Every row belongs to one group in each of 4 separate groupings. Each group adds its own fixed numbers to the row, and there is some noise. The rows also spread widely along 12 directions, which tell nothing about the answers.
(in the rows, 128 means zero)
Known rows, each followed by its group in each grouping:
[127 141 134 103 127 126 157 133 127  67 172 151 110 168 147 148  98 125
 139 129 197 139  67 153 178 161 121 131 141 120] | z780 F L kimus
[184 101  96 120 130 110 127 121 120 124 106 139  95  62 117  65 131 129
  71 137  84 112 180  87  98 129  77 128 104 131] | z267 K Z mesi
[191  89 125 128 149  93 138 119 132 140 104 124 127  84 101 149 146  83
 154 171 173  83 140 101 135 172 158  95 114 127] | z383 E R Daf
[167 140 141 147 133 139 156 130 123 104 175 123 152 141 142 130  88 121
 110 148 109 137 131 128  98  88 136 122 123 122] | z731 K Z mul
[125 120 113 146 123 180 109 134 124 131 111 137 100 135 170 112 163 115
  78 108 135 125 118  95 140 140  96 160 105 101] | z267 H L mitap
[134 149 109 130 117 151 119 153  98  90 131 105 126 109 199 140 137 136
 150 146 105 128 118  87 100 137 175 141 116 123] | z780 F R mesi
[129  95  92 108 126 139 125  88 123 114 115 156  86 102 100 121 143 143
  87 135 104 133 159 130 124 128  82 154 143 163] | z731 H Z kimus
[156 165 116 104 128 103  91 129 103 121  40  98 142  93 158  50 138 182
  78 114 104  93 154  73 108 147 131 178  74 121] | z383 E Z tevi
[ 99 107 114 130 116 149 120  97 124 116  87 127  95 117 143 169 160 130
 123 118 156 132 134 113 142 169 140 129 106 128] | z780 H Z Daf
[156 154 110 197 129 227  86 166 142 102 130  89 134 169 143  99 172 145
  52 137  67 137 161  99  66  66 118 187 103 115] | z383 H Z mitap
[157  98 112 125 129 128  99 104 147 116 114 143 111 115 114 116 110 162
  92 118 111 126 171 123 125 105  83 127 103 121] | z731 H Z tevi
[134 134 115 147 120 171 132 141 132  92 164 119 106 163 136 152 158 107
 109 133 151 118 105 128 123 119 118 126 134 103] | z267 H Z mul
[123 156 100 147 118 171 108 164 146  71 120 140  90 135 164 114 175 143
  88 129 141 144 100 108 139 171  91 179 126 101] | z267 K L mitap
[141 116 112 106 122 131 140 114 102  88 149 108  90 149 113 128 127 122
 109 109 140 114 147 123 119 109 113 107 102 121] | z383 E Z mesi
[112 163 160 179 125 187 144 124 125 142 110 113 145 162 145 132 118 125
  56 114 158 139 107 136 112 141 136 190 104 106] | z383 K L kimus
[146 112 111 131 109 101 120  94 158 116  87 141  96  85  79 106 120 161
  72 102 127 120 181 140 118 157  59 142 104 131] | z731 H L tevi
[133 118 115 120 116 145 158 103  85 116 158 132  77 148 158  77 110 106
  62  77 126 135 129 130 150 127  49 139 100 115] | z780 E Z mitap
[153  91 134 106 142 107 140  97 106 163 115 140 146  74 168 170  81 119
 137 149 116 115 135 100 118 136 156 113 133 131] | z267 H Z kimus
[157  75 119  98 168 136 112 112 111 123 137 161 126 142 162 138 117 117
 140 152 147 128 110 102 175 108 126 115 128 117] | z267 K Z mitap
[ 87 198 129 149 112 170 117 146 150  65 111 138 123 196 125 134 149 177
  80 115 197 147  56 166 150 172 105 203 135  98] | z780 K L kimus
[135 137 144 144 130 137  92 114 168 113 109 135 149 155 128 144  75 198
  88 101 132 137 143 142 109 105 101 139  94  86] | z731 H Z kimus
[118 122 134 164 123 155 148 125 159  99 134 129 112 127 122 170 130 116
 112 133 156 158 138 144 123 171 132 141 111 136] | z731 F L mitap
[147 184 112 109 126 115 117 155 104  79 136 119 149 131 179 132 107 171
 142 140 126 107  78 120 119 142 139 158 149  98] | z780 E R kimus
[213 135 129 146 162 158 105 160 135  99 135 144 158 163 119  78 143 121
 110 184 152 106  98 104 158  91 135 149 132 123] | z780 K L Daf
[178 143 136 185 110 126 153 134 160 147 126 145 132  77 125 103 105 126
  47 144 113 130 148 131 102 174  72 175 119 119] | z731 H L mul
[131 112 125 112 139 200 116 107  82 131 138 117 118 185 157  94 130 123
  71 108 112 128 129 105 135  56 118 158 110 140] | z383 H Z kimus
[162 138 110 136 123 137 104 130 113 120 103 120 135 103 152 103 126 160
  92 132  94 106 146  96 102 109 123 150 110 113] | z780 H Z mesi
[121 131 120 115 126 147 142 112  84 106 151 117 113 157 153 158 120 114
 133 119 163 124  89 142 151 132 133 146 136 117] | z383 E R tevi
[174 119 157 189 137 182 122 162 203 103 147 110 160 136 140 189  97 140
 123 173 102 170 168 118  78 122 173 114 102 123] | z780 H L kimus
[142  81  89 167 143 197 139  93  91 161 150 137  87 116  94 154 193  52
 110 164 124  94 132 142 126  97 104 177 181 152] | z383 F L mitap
[129 142  95 116 126 176  74 151 160  46 112 110  89 176 123 105 171 180
 110 120 114 140 150 114 117 107 100 143 100 116] | z780 E L kimus
[169  79 131 168 133 109 156 112 149 149 160 149 114  78 115 197  83  90
 131 158 150 112 137 148 114 155 113  93 137  97] | z267 F Z mesi
[154 134 137 129 140 115 122 130 147  90 128 138 149 144 108 149 102 161
 131 141 169 130 116 143 127 132 140 122 114 109] | z731 K R mesi

New rows. What belongs after each?
[157 112 101 170 117 169 126 111 132 128 122 106 106  99  99  97 146 120
  57 113  56 132 205 118  53  93  86 151 108 148] | z731 H R mitap
[139 138 114 114 134 163 132 128  89  82 145 106 120 179 116 112 156 113
 129 126 151 112 108 121 122  81 150 119 124 132] | z780 K R mesi
[166 134 104 131 141 147 107 140 124 116 132 145 140 128 143 142 146 131
 130 170 132  95  99 115 134 118 130 148 161 110] | z780 H Z kimus
[179 120 129 159 129 173 110 169 143 115 135 107 120 126 179 113 125 123
 112 140  93 136 164  76 104 117 134 116  72  98] | z780 E L mesi
[128 113 111 120 114 156 149 144 159  78 135 141  64 135 125 112 179 101
  85 138 169 156 124 116 160 194 102 136 110 153] | z267 H L mul
[136  89 125 172 125 162 144 101 149 115 134 126  92 118 114 154 127 105
 101 128 124 163 166 131 107 141 110 110 100 135] | z780 K R Daf
[124 136 138 154 126 161  99 115 126 139 114 116 130 154 157 156 135 138
 106  99 155  98 114 120 127 110 114 146 106  71] | z383 H L mul
[132 113 143 150 133 137 119  92 106 155  96  99 135 132 133 164 123 112
 121 108 152  91 143 112 109 114 150 115  88  94] | z383 E Z Daf
[155 100 110 133 127 144 124  98 107 133 142 122 110 111 138 139 132 117
 103 129 102 104 157 111 106  89 103 128 126 116] | z383 H Z mul
[ 97 181 130 138  98 150 129 145 149  37 127 108 103 179 137 165 128 178
  99 107 180 160  96 151 130 172 127 165 104 110] | z383 E L Daf
[134  85 141 120 149 140 124 115 169  88 136 124 128 165  99 221 108 132
 173 152 179 152 133 157 140 125 171  91 124 135] | z267 E L tevi
[157 174 135 141 131 151 133 151 113  97 149 126 174 156 161 129  95 154
 103 145 120 130  93 131 116  97 151 183 147 126] | z731 H L mitap
[128 130 137 143 126  91 107 104 195  85  92 120 128 137  72 187 112 185
 128 114 171 123 160 161 107 155 115 100  86  91] | z731 E Z mul
[128 121 128 145 121 145 126 110 132 147  85 117 121  81 142 138 128 138
  80 123 107 123 165 105  91 153 125 165 105 131] | z383 H L kimus
[125 126  82 107 118 135  95 104 103  78 107 113  96 104 121 130 158 159
 137 126  91 105 166 104  88  88 129 132 126 140] | z731 F Z Daf
[109 152  95 135  87 143 134 115 123  79 132 110  84 119 105 134 152 140
  93  92 122 116 148 146  94 131  87 147 135 122] | z731 H L tevi
[159 140 118 120 120 135 173 137  95 109 154 153 105 115 162  86  98 121
  71 148 130 150  99 131 158 167  93 182 136 154] | z780 E L mesi
[132 163 134 143 116 167 140 125 108  94 121 101 131 173 119 106 142 123
  83 111 149 117 115 128 116 103 138 153 112 137] | z780 H L Daf
[166 187 151 168 115 169 138 182 163  67 160  99 145 193 153  83 119 143
  64 121 139 141 123 110 102 121 131 135  71 102] | z731 H Z mul
[114 167 109 116 129 126  96  81  86 120 105 136 139 169 119 127 120 191
  91 103 145  88  80 170 146  85  76 201 160  96] | z780 E Z mul
[158 135 124 138 138 150 139 130 137  91 115 105 136 137  96 124 164 110
 121 167 133 125 146 118  99 113 164 132 125 161] | z780 K L mul
[113 134 106 156 116 172 107 150 165  79  99 112 105 138 106 177 188 143
 112 152 150 135 133 121 102 162 160 141 118 129] | z267 H Z mesi
[125 114  74 109 121 167 125 127  99 107 116 137  79 106 136 121 211  98
 120 158 123 105 124  95 139 155 124 150 156 154] | z780 H Z kimus
[140 128 130 144 120 118 125 101 123 111 140 121 138 105 143 164  75 153
 126 109  95 126 160 133  78  94 122 113 114  90] | z731 K Z tevi
[129 144 110 180 123 212 135 146 145  83 163 123 102 191 106 117 162 126
  59 130 130 169 117 161 120 124  85 189 130 134] | z731 E R mitap
[163 127 128 162 137 168 120 122  97 193  47 104 160  83 152  89 167 112
  78 160  92 100 163  62  90 129 186 174  93 157] | z780 H Z mesi
[130 108  94 116 130 148  79 110 120 130  88 129 103  98 159 136 166 158
 136 124  91 108 164  85 115 114 110 148 108 110] | z731 E L mul
[133 148 135 136 130 172 137 156 146  70 149 137 140 177 150 139 127 143
 107 147 155 170  99 131 147 139 150 163 124 141] | z731 H L mitap
[116 109 113  77 108 144 201  96  42 114 171 130  86 111 169 112  95  87
  87 110 111 151 119 123 131 114 125 146 144 186] | z267 H L mesi
[193  80 122 169 136 109 153  96 144 148 149 169 122  55 108 157  77 108
 103 170 103 135 163 141 110 140  88 124 142 128] | z731 K Z Daf
[151 136 111 139 126 110 103 123 149  93 124 129 108 120 110 136 139 149
 115 129 150  93 131 134 121 138  89 134 119  88] | z383 F Z mul
[114 120  93  87 120 156 109 116 101  56 145 123  95 159 146 148 153 153
 147 123 129 141 121 114 130  93 139 125 135 145] | z731 H R Daf
[114 128 125 159 112 164 163 104 122 117 163 150 102 124 140 161 113 119
  89 126 127 159 123 159 122 142  92 166 143 125] | z731 K L mul
[150 102 104 128 127 177 137 122  97 131 133 122  77 141 119  60 198  60
  80 104 137  92 145  91 140 111  86 131 104 134] | z731 H L mitap
[162  84 110 143 141 112 114  90 143 165 129 180 123  83 100 181 109 129
 127 155 144  87 125 146 140 139  79 129 167  93] | z731 H Z kimus
[144  84  82  59 131 102  94  97  72 117 119 150 105  68 186 154 103 167
 162 130  77 105 140  82 126  82 120 124 153 125] | z267 H L mesi
[114 125 120 109 113 126 146 118 121  67 185 123 121 122 172 252  95 144
 185 145 134 142 107 146 115 121 168 114 167 116] | z383 H L mul
[129 104 132 176 119 142 154  85 113 158 156 132 125  98 141 178  76 109
 104 111 108 134 141 161  94 117  97 144 134 109] | z731 F R mitap
[165  98 141  86 131 127 208  86  54 132 179 109 114 124 146  89  86  59
  88 119 114 122 148 114 122  79 132 112 120 186] | z383 H L mul
[153 122 120 137 120 120 111 121 160  89 126 110 122 106 114 176 127 156
 129 130 121 114 166 125  86 116 124 114 118 107] | z383 H L mul
[127 121 124  78 140 118 106 121 137  61 103 123 116 175 137 134 134 160
 155 124 186 137 117 117 177 148 156 103  90 128] | z780 E Z tevi
[120 111  98 139 125 179 115 101 121 136 102 138  83 154  78 111 196 106
  92 119 163 102 127 144 154 133  83 172 131 133] | z731 E L tevi
[140 119 139 109 148 156 126 125 120  83 160 136 141 166 178 164 103 140
 157 150 136 158 107 120 151  98 162 121 128 126] | z780 K L mul
[106 169 126 122 133 193 136 163 116  38 152 123 130 213 175 125 155 137
 120 148 168 186  61 128 162 146 171 176 128 145] | z780 K R mitap
[142  83 107  95 122 106 149  72  87 146 127 147  86  89 115 131 124  92
 116 112 158  89 133 132 160 138  85 126 144 128] | z383 H L tevi
[139 108 115  93 131 115 132 111 135  83 150 148 105 140 116 160 111 139
 127 130 171 128 109 149 151 143 103 118 143 125] | z383 H R kimus
[128 118 142 136 117 140 137 115 158 112 116 125 102 138 126 115 111 136
  65  99 152 150 147 130 128 150  90 133  83 124] | z267 H L mul
[156 123 106  76 140  95 109 117 104  66 139 138 114 133 135 135 117 147
 162 144 169 101  97 122 156 119 131 117 139 122] | z383 F R Daf
[133 174 140 138 116 132 125 123 121  84 141 101 139 175 148 114  84 175
  87  92 126 133 112 150 109 101 100 150 102  96] | z780 E R mul
[131 165 127 135 115 135 135 123 113  87 123 111 123 146 114 115 139 133
 111 103 154 103 120 119 107 111 125 132 111 107] | z731 K L Daf
[133 119 140  87 124  99 154 129 156  55 150 152  93 134 141 125  87 140
 128 111 177 163 128 125 157 180 103  90  89 122] | z731 K L kimus
[162 164 105 121 121 119 129 159 127  82 124 111 139  91 129 155 157 137
 146 177 127  90 116 104  90 148 170 150 163 130] | z383 H L kimus
[131 140 134 100 134 124 120 124 136  94 104 145 130 162 130 119 123 157
  93 127 194 127  92 129 168 161 125 152 111 121] | z383 H Z kimus
[143 148 131 143 128 154 126 145 116 115  81  87 152 113 157 149 173 119
 131 166 139 118 129  75  96 155 222 149 106 152] | z383 H R Daf
[149 144 142 180 118 152 158 125 145 128 140 102 126 129  90 116 117  98
  78 118 124 107 158 137  66 118 108 126 100 118] | z731 F Z kimus
[106 165 116 108  98 109 161 109  94  82 130 107 118 109 164 152 123 141
 118 115 124 126 117 126 106 153 148 139 133 136] | z780 H Z mul
[122 153 137 170 131 172 103 145 196  53 127 118 130 204  93 169 152 168
 112 149 182 155 112 167 130 139 137 149 110 117] | z780 F Z mul
[169 142  96 124 114 122 130 140 129  85 153 128  97 100 132 106 132 140
 108 134  99 109 147 118 106 127  70 141 130 114] | z731 E L mul
[167 133 144 150 136 150 107 145 154 120 117 126 149 135 161 132 115 149
  97 144 134 130 129 105 128 129 134 155  99 105] | z383 H L mul
[171 126 132 153 130 140 153 136 130 114 165 117 131 127 133 134 102 103
 112 128 115 125 145 128 103 112 116 120 116 116] | z731 E L mitap
[129 104 116 124 129 156 110 124 123 105 148 123 105 146 172 177 116 130
 146 122 128 133 122 121 135 117 126 113 118  93] | z267 E Z tevi
[145 153 146 135 133 151 131 112  96 116 135 119 149 173 129 107  81 157
  71 105 140 124 110 145 119  71 117 170 113 111] | z383 K L mesi
[133 163 133 155 107 132 106 131 148 111  97 116 140 134 133 122 115 166
  89  96 148 113 127 132 109 147 109 150  92  85] | z731 H R tevi
[173 134 118 125 118  98 140 124 112 116 120 115 118  83 131 112 116 117
 127 124 122  86 149  96 101 136 115 109 106 111] | z731 E L Daf
[167 121  90 122 139 137 120 131 135  85 120 125 124 109  97 139 160 137
 138 186 107 126 155 120 110 124 150 145 147 167] | z731 E Z tevi
[161 133 114 135 122 137 103 157 149  76 141 121 116 120 169 137 134 139
 136 129 116 122 142  91 118 130 117 108 108  88] | z780 H L mitap
